The groups are shells around one centre, one inside the other: the same stretched ball of 6 dimensions in 6 sizes.
Some rows, each with its group after it:
[ 4.43 -3.13 -0.19  1.54  1.41  4.01 -3.01  1.70  2.26  1.44 -2.16 -3.31
  1.29 -1.98 -0.85]	J307
[-3.07  8.04  0.80  4.24  0.13 -2.84 -0.50  6.08  2.20 -4.83 -2.59 -0.88
  1.52 -4.73 -0.94]	J365
[ 0.02  1.35 -1.84  5.01 -0.27  0.83 -0.60  5.31  2.93  1.32 -1.80 -4.49
  1.41 -1.00 -0.84]	J281
[-1.01 -0.63 -0.45  3.08  1.74  1.02 -2.17  5.86  1.53 -0.20 -0.64 -2.05
  0.98  1.99 -0.34]	J104
[-1.42  0.28 -1.37  2.51  1.85 -1.65 -1.02  4.90  0.78  0.84  1.24 -1.42
  0.79  2.43 -2.34]	J365
[ 0.35  0.47  0.85  3.97  0.21  4.02 -3.16  5.92  2.96 -1.85 -4.39 -3.45
  1.45 -2.14  1.53]	J281
[ 1.58 -3.36  0.45  2.13  0.95  4.54 -5.06  1.62  2.19  0.96 -4.12 -2.24
  3.00 -2.91 -1.66]	J281
[-1.20  3.98 -1.41  3.22  0.67 -3.25  0.05  3.71  1.47  0.00  0.13 -1.63
  1.38 -1.92 -3.41]	J104
[ 2.64 -0.71 -1.45  0.97  2.04 -1.13 -1.23  0.32  1.11  2.16  0.91 -1.41
  1.46 -1.60 -4.22]	J104
[-2.30 -3.93 -1.81  3.11  3.45 -0.07 -4.48  0.66  1.52  2.86 -0.39  0.37
  4.88  0.35 -5.07]	J670
[ 4.39  2.09 -0.95  1.83  2.89 -1.42  0.34  1.33  2.35 -0.70  0.98 -1.81
  0.67 -3.33 -1.75]	J307
[ 0.60  0.18 -2.39  3.25  3.26 -2.56 -1.22  0.01  2.21  1.87  0.97 -0.56
  3.52 -2.41 -4.89]	J670
[ 4.00 -5.74 -1.69  1.89  2.06  3.85 -2.66  2.27  1.97  3.93 -0.21 -3.84
  1.09  1.83 -1.20]	J104
[-0.02 -0.48 -2.18  5.48  2.69  0.43 -1.72  3.16  3.62  1.11 -0.97 -2.44
  3.45 -1.27 -1.55]	J104
[-1.14 -0.36 -1.26  3.97  3.54 -0.60 -2.20  3.52  2.34 -0.19  0.00 -0.65
  2.92  0.18 -1.80]	J307
[ 2.97  0.67 -1.66  3.63  1.87  0.44  0.22  4.22  2.84  0.58  0.25 -3.79
  0.41 -0.45 -0.07]	J518
[ 7.14 -2.69 -2.35  3.06  1.16  3.27 -0.77  0.13  3.69  3.82 -1.22 -5.42
  1.48 -3.53 -1.50]	J365
[-0.61 -3.26 -0.85  3.00 -0.94  3.68 -4.32  3.10  1.63  3.32 -3.76 -3.52
  2.72 -0.77 -2.79]	J281
[-2.15 -5.40 -1.56  3.86  2.06  2.92 -5.14  2.80  1.93  3.37 -2.09 -1.65
  4.25  1.65 -3.00]	J518
[-4.87  1.27 -0.60  3.00  0.63 -1.84 -2.97  4.44  0.55  0.30 -1.18 -0.18
  2.75  0.24 -4.07]	J670
[ 0.21 -1.05 -0.72  1.50 -0.28  0.95 -2.19  3.73  0.60  2.13 -1.04 -2.78
  0.67  0.51 -2.73]	J670
[ 4.81 -2.03 -0.20  2.25  2.42  3.40 -2.69  1.18  3.04  0.23 -2.10 -2.75
  1.85 -3.41 -0.47]	J670
[ 2.92  5.61  0.57  2.00 -0.13 -0.73  0.64  4.39  2.02 -2.87 -1.49 -3.01
 -0.78 -4.57 -0.14]	J104
[-0.33 -0.09 -0.72  3.19 -0.52  1.51 -3.02  2.55  1.97  1.62 -3.27 -2.81
  2.73 -3.08 -3.09]	J518
[-1.92  5.77  1.21  2.93  0.58 -1.48 -1.21  5.94  1.59 -4.37 -2.16 -0.83
  0.79 -3.11 -0.47]	J518
[ 0.47 -0.41 -1.83  3.78  2.67 -0.70 -2.49 -0.19  2.82  1.61 -1.10 -0.93
  4.40 -3.91 -4.39]	J670
[-2.69 -0.13  1.53  1.68  2.63  0.85 -4.23  5.24  0.70 -2.95 -1.67  0.74
  1.78  0.70 -0.73]	J281
[ 5.33  1.22 -0.91  0.82  2.64 -1.08  0.66  1.67  1.69 -0.02  1.72 -2.25
 -0.48 -1.84 -1.53]	J104
[ 1.97  0.09 -0.57  3.56  3.21  0.96 -2.08  2.25  3.18 -0.97 -1.29 -1.51
  2.62 -2.93 -0.88]	J307
[-1.57 -4.28  0.52  3.03  2.45  4.08 -6.43  2.40  2.11  0.27 -3.94 -0.45
  4.44 -1.11 -1.88]	J365
[-0.88 -0.70  0.19  2.06  4.82 -0.79 -3.43  2.14  1.53 -1.92  0.13  1.57
  3.07 -0.59 -2.25]	J365
[ 2.60  0.54 -1.49  3.43 -0.27  1.30 -1.27  1.89  2.78  2.05 -2.35 -4.06
  1.92 -4.00 -2.44]	J518
[-1.27 -1.36 -0.81  4.71  1.98  2.23 -3.29  4.72  2.89  0.11 -2.37 -2.23
  2.98 -0.08 -0.49]	J307
[ 1.82 -3.75 -2.08  2.87  3.03  1.24 -2.11  2.36  2.08  2.89  0.69 -2.35
  2.02  1.64 -2.09]	J307
[ 3.33  4.77 -0.17  2.55  0.13 -0.66  0.70  3.63  2.49 -1.74 -1.29 -3.39
 -0.17 -4.67 -0.60]	J307
[-0.09 -4.79 -1.59  1.93  3.47  0.79 -3.81  1.19  1.12  3.04  0.47 -0.48
  3.15  1.74 -3.89]	J518
[-3.42  0.86  0.54  1.88  3.86 -2.02 -3.16  4.28  0.54 -2.65  0.36  1.91
  2.30  1.01 -2.31]	J281
[-0.96  3.98  0.62  2.49 -0.90 -0.22 -1.35  5.45  1.29 -1.84 -2.57 -2.37
  0.44 -2.60 -1.19]	J518
[-2.79 -4.91 -1.33  2.61  2.37  1.29 -5.05  2.14  0.92  3.18 -1.01 -0.35
  4.02  2.04 -4.33]	J104
[-0.61 -5.37 -0.94  2.77  2.95  2.85 -5.28  1.43  1.84  2.46 -1.82 -0.81
  4.14  0.41 -3.07]	J307
[ 5.15 -4.07 -1.25  1.62  4.16  2.18 -2.24  0.36  2.47  1.80  0.56 -1.98
  1.80 -0.67 -1.47]	J281
[-6.41 -1.69  0.36  3.82  1.05  1.44 -6.31  4.13  1.14 -0.03 -4.05  0.48
  4.97 -0.32 -3.52]	J365
[-0.82  6.50  0.10  2.95  2.81 -4.39 -0.07  2.99  2.03 -4.07  0.07  0.70
  1.93 -4.65 -2.46]	J670
[ 1.70  2.36 -0.52  1.47 -0.61 -0.57 -0.35  3.61  1.00  0.54 -0.79 -3.11
 -0.24 -1.98 -2.31]	J670
[-2.75  3.52  0.52  1.06  2.96 -3.98 -1.26  4.69 -0.10 -3.10  1.52  1.57
  0.71  0.66 -2.64]	J365
[-3.76 -1.07  0.39  3.48  1.37  1.55 -5.69  2.42  1.80 -0.30 -4.14  0.17
  4.91 -2.77 -3.46]	J281
[ 0.80  1.21 -0.04  4.60 -1.07  3.51 -2.88  3.92  3.45 -0.18 -5.32 -4.23
  2.52 -5.04 -0.45]	J365
[ 3.24 -0.26 -1.45  2.78 -0.31  1.81 -0.54  3.71  2.22  2.22 -1.18 -4.85
  0.16 -1.08 -1.06]	J518

New rows, each followed by its group:
[-1.42 -5.54 -1.64  3.76  3.06  2.40 -5.57  0.48  2.33  3.31 -2.11 -0.62
  5.49 -0.43 -4.15]	J281
[-2.57 -1.28  1.01  0.66  1.46  0.65 -4.66  3.39 -0.14 -0.54 -1.72  0.56
  2.10  0.31 -3.14]	J104
[-3.13  3.68 -0.48  2.46  3.20 -4.58 -1.25  3.25  0.83 -2.16  1.13  1.56
  2.36 -1.01 -3.85]	J104
[ 3.34 -0.60 -1.72  4.28 -0.88  3.42 -0.88  4.21  3.33  2.55 -2.68 -6.12
  0.81 -1.92 -0.06]	J281
[ 0.27 -4.93 -0.79  2.39  2.47  3.28 -3.62  4.75  1.40  1.91 -0.47 -2.35
  1.33  3.80 -0.46]	J365
[-1.84  0.18 -1.03  3.22  4.13 -2.09 -2.71  1.73  1.88 -0.52  0.27  1.05
  3.84 -1.20 -3.64]	J518
[ 2.25 -2.78 -0.60  1.61  0.02  3.22 -2.68  3.40  1.37  2.42 -1.79 -3.76
  0.62  0.15 -1.42]	J307
[ 3.98  4.08 -2.04  3.60  3.20 -3.10  2.01  1.99  3.27 -0.82  1.81 -2.28
  0.90 -3.60 -1.55]	J365
[ 0.17  0.83  1.94  1.16  1.54  2.04 -3.10  5.67  1.05 -3.38 -2.18 -0.99
  0.14 -0.44  0.83]	J365
[ 1.65 -2.85 -2.13  3.81  1.00  2.42 -1.91  3.52  2.56  3.32 -1.03 -4.19
  1.73  0.66 -1.43]	J307
[ 0.48  0.92  0.54  2.13  2.86  0.06 -3.08  1.75  1.98 -2.00 -1.70  0.14
  2.74 -3.59 -2.14]	J518
[ 1.31 -7.18 -1.80  3.55  3.17  4.34 -5.39  0.09  2.89  4.11 -2.21 -2.00
  4.86 -0.36 -2.96]	J365
[-1.84  0.11 -1.70  2.87  3.47 -2.89 -1.98  1.69  1.34  0.85  1.16  0.56
  3.30 -0.27 -4.56]	J518
[ 1.85  1.36  1.29  2.09  0.09  2.78 -3.07  3.14  2.23 -1.88 -4.11 -2.40
  1.48 -4.85 -0.51]	J281
[ 1.91 -6.40 -2.12  1.48  2.60  2.18 -3.51  0.85  1.14  4.90  0.49 -2.15
  2.40  2.26 -3.74]	J281
[ 3.37 -0.45  0.58 -0.07  0.17  2.03 -1.47  4.30  0.54  0.07 -0.75 -3.14
 -1.38  0.20 -0.39]	J365
[ 0.17  3.02 -1.35  2.17  1.53 -3.20  0.57  3.94  1.02 -0.04  1.63 -1.51
  0.22 -0.14 -2.71]	J670
[ 0.77  5.94 -1.16  4.37  1.43 -2.83  1.62  5.14  2.91 -2.30  0.20 -2.60
  0.46 -2.87 -0.47]	J281
[-2.52  3.76  1.44  3.79 -0.45  1.30 -3.19  5.77  2.21 -3.38 -4.78 -1.71
  2.14 -4.02 -0.28]	J281
[-0.53 -6.12 -1.42  3.87  2.51  3.92 -5.93  0.50  2.72  3.51 -3.16 -1.50
  5.44 -1.11 -3.49]	J365
[ 0.89 -1.47 -0.23  4.20  1.14  4.02 -2.74  5.91  3.02 -0.26 -2.86 -3.83
  1.31  0.12  1.50]	J281
[-3.98 -2.76 -0.43  3.54  1.41  1.71 -5.62  2.75  1.48  1.40 -3.20 -0.30
  4.71 -0.53 -3.77]	J518
[ 0.78 -3.12  0.72  0.97  2.10  2.92 -4.44  2.78  1.00  0.07 -1.90 -0.96
  1.81 -0.02 -1.48]	J307
[ 4.04 -4.33 -0.58  0.75  0.15  4.21 -3.01  2.20  1.23  3.31 -1.76 -4.04
  0.46 -0.01 -1.61]	J281
[-2.72 -0.04  1.42  1.12  1.54  0.51 -4.74  3.26  0.36 -1.74 -2.47  0.85
  2.56 -1.34 -2.85]	J104
[ 2.23  1.08 -1.01  4.82  1.42  1.87 -1.28  3.62  3.88 -0.41 -2.43 -3.63
  2.15 -3.48  0.08]	J307
[-0.25 -4.76 -0.57  3.12  3.01  3.40 -5.05  2.39  2.22  1.45 -2.16 -1.19
  3.70  0.32 -1.74]	J307
[ 3.95  3.82  0.32  1.79  0.67  0.07  0.58  4.49  2.07 -2.25 -0.71 -3.32
 -1.14 -3.03  0.54]	J518
[ 4.11  1.82 -1.93  3.98  0.45  0.62  0.75  3.25  3.38  1.22 -0.82 -4.94
  0.57 -3.08 -0.66]	J518
[ 5.31  1.29 -1.48  2.71  1.51  0.42  0.91  2.89  2.87  0.60  0.29 -4.21
 -0.24 -2.25 -0.32]	J307
[ 1.15 -5.83 -1.09  3.30  2.35  4.58 -4.82  2.12  2.61  2.84 -2.47 -2.55
  3.49  0.27 -1.53]	J307
[ 1.44 -5.64 -0.80  2.58  2.47  4.39 -3.87  4.19  1.93  2.18 -1.12 -2.89
  1.59  2.97 -0.06]	J281
[-0.20  5.90 -0.79  2.98  0.73 -3.75  0.76  3.62  1.71 -1.66  0.04 -1.47
  0.90 -3.61 -2.76]	J518
[ 0.02 -3.92 -0.88  3.96  2.41  3.67 -3.74  4.72  2.59  1.20 -1.80 -2.72
  2.39  1.81  0.08]	J670
[ 2.88 -1.31 -0.08  1.67  3.49  1.33 -2.01  2.94  1.95 -0.81  0.06 -1.37
  0.94 -0.27 -0.30]	J518
[ 5.12 -2.09 -2.24  4.40 -0.32  4.26 -1.04  2.59  3.93  3.66 -2.62 -6.55
  1.37 -2.70 -0.36]	J365
[ 1.43 -0.55 -1.81  3.41  2.19  0.17 -0.60  4.18  2.28  1.24  0.62 -2.93
  0.95  1.01 -0.97]	J518
[ 2.90 -6.28 -2.64  2.99  1.34  3.62 -3.58 -0.02  2.48  5.94 -1.47 -3.80
  3.40 -0.45 -3.75]	J365
[ 0.60 -0.01  1.26  0.51  2.32  0.77 -3.03  3.61  0.69 -2.09 -0.93 -0.14
  0.76 -0.60 -1.09]	J518
[ 0.75 -0.21  0.17  1.63  3.26 -0.18 -3.25  0.72  1.68 -0.95 -1.03  0.46
  3.01 -3.12 -3.09]	J104
[-2.66 -0.39  0.27  1.81  3.43 -1.05 -3.57  3.41  0.66 -1.35 -0.11  1.28
  2.60  0.66 -2.75]	J307
[ 0.54 -0.59 -2.08  2.47  1.94 -1.44 -1.15  1.89  1.38  2.44  0.89 -1.67
  1.95 -0.09 -3.93]	J307
[ 5.48  1.59 -1.19  2.62  0.53  1.07  0.54  2.55  2.93  0.71 -0.82 -4.60
 -0.05 -3.62 -0.56]	J307
[ 0.36  2.47 -1.57  4.31  1.32 -0.93  0.36  5.55  2.54 -0.26  0.10 -3.22
  0.65 -0.14 -0.41]	J281
[-2.64 -0.38 -1.29  2.92  1.30 -1.19 -3.03  2.24  1.10  1.71 -0.94 -0.55
  3.38 -0.80 -4.68]	J307
[-3.10  5.93  1.25  2.35  0.25 -2.37 -1.45  5.76  0.82 -4.07 -1.88 -0.18
  0.86 -2.71 -1.61]	J104
[-2.72  1.62 -0.13  5.07  2.61  0.27 -2.86  5.18  2.99 -2.42 -2.27 -0.74
  3.31 -1.48 -0.40]	J281
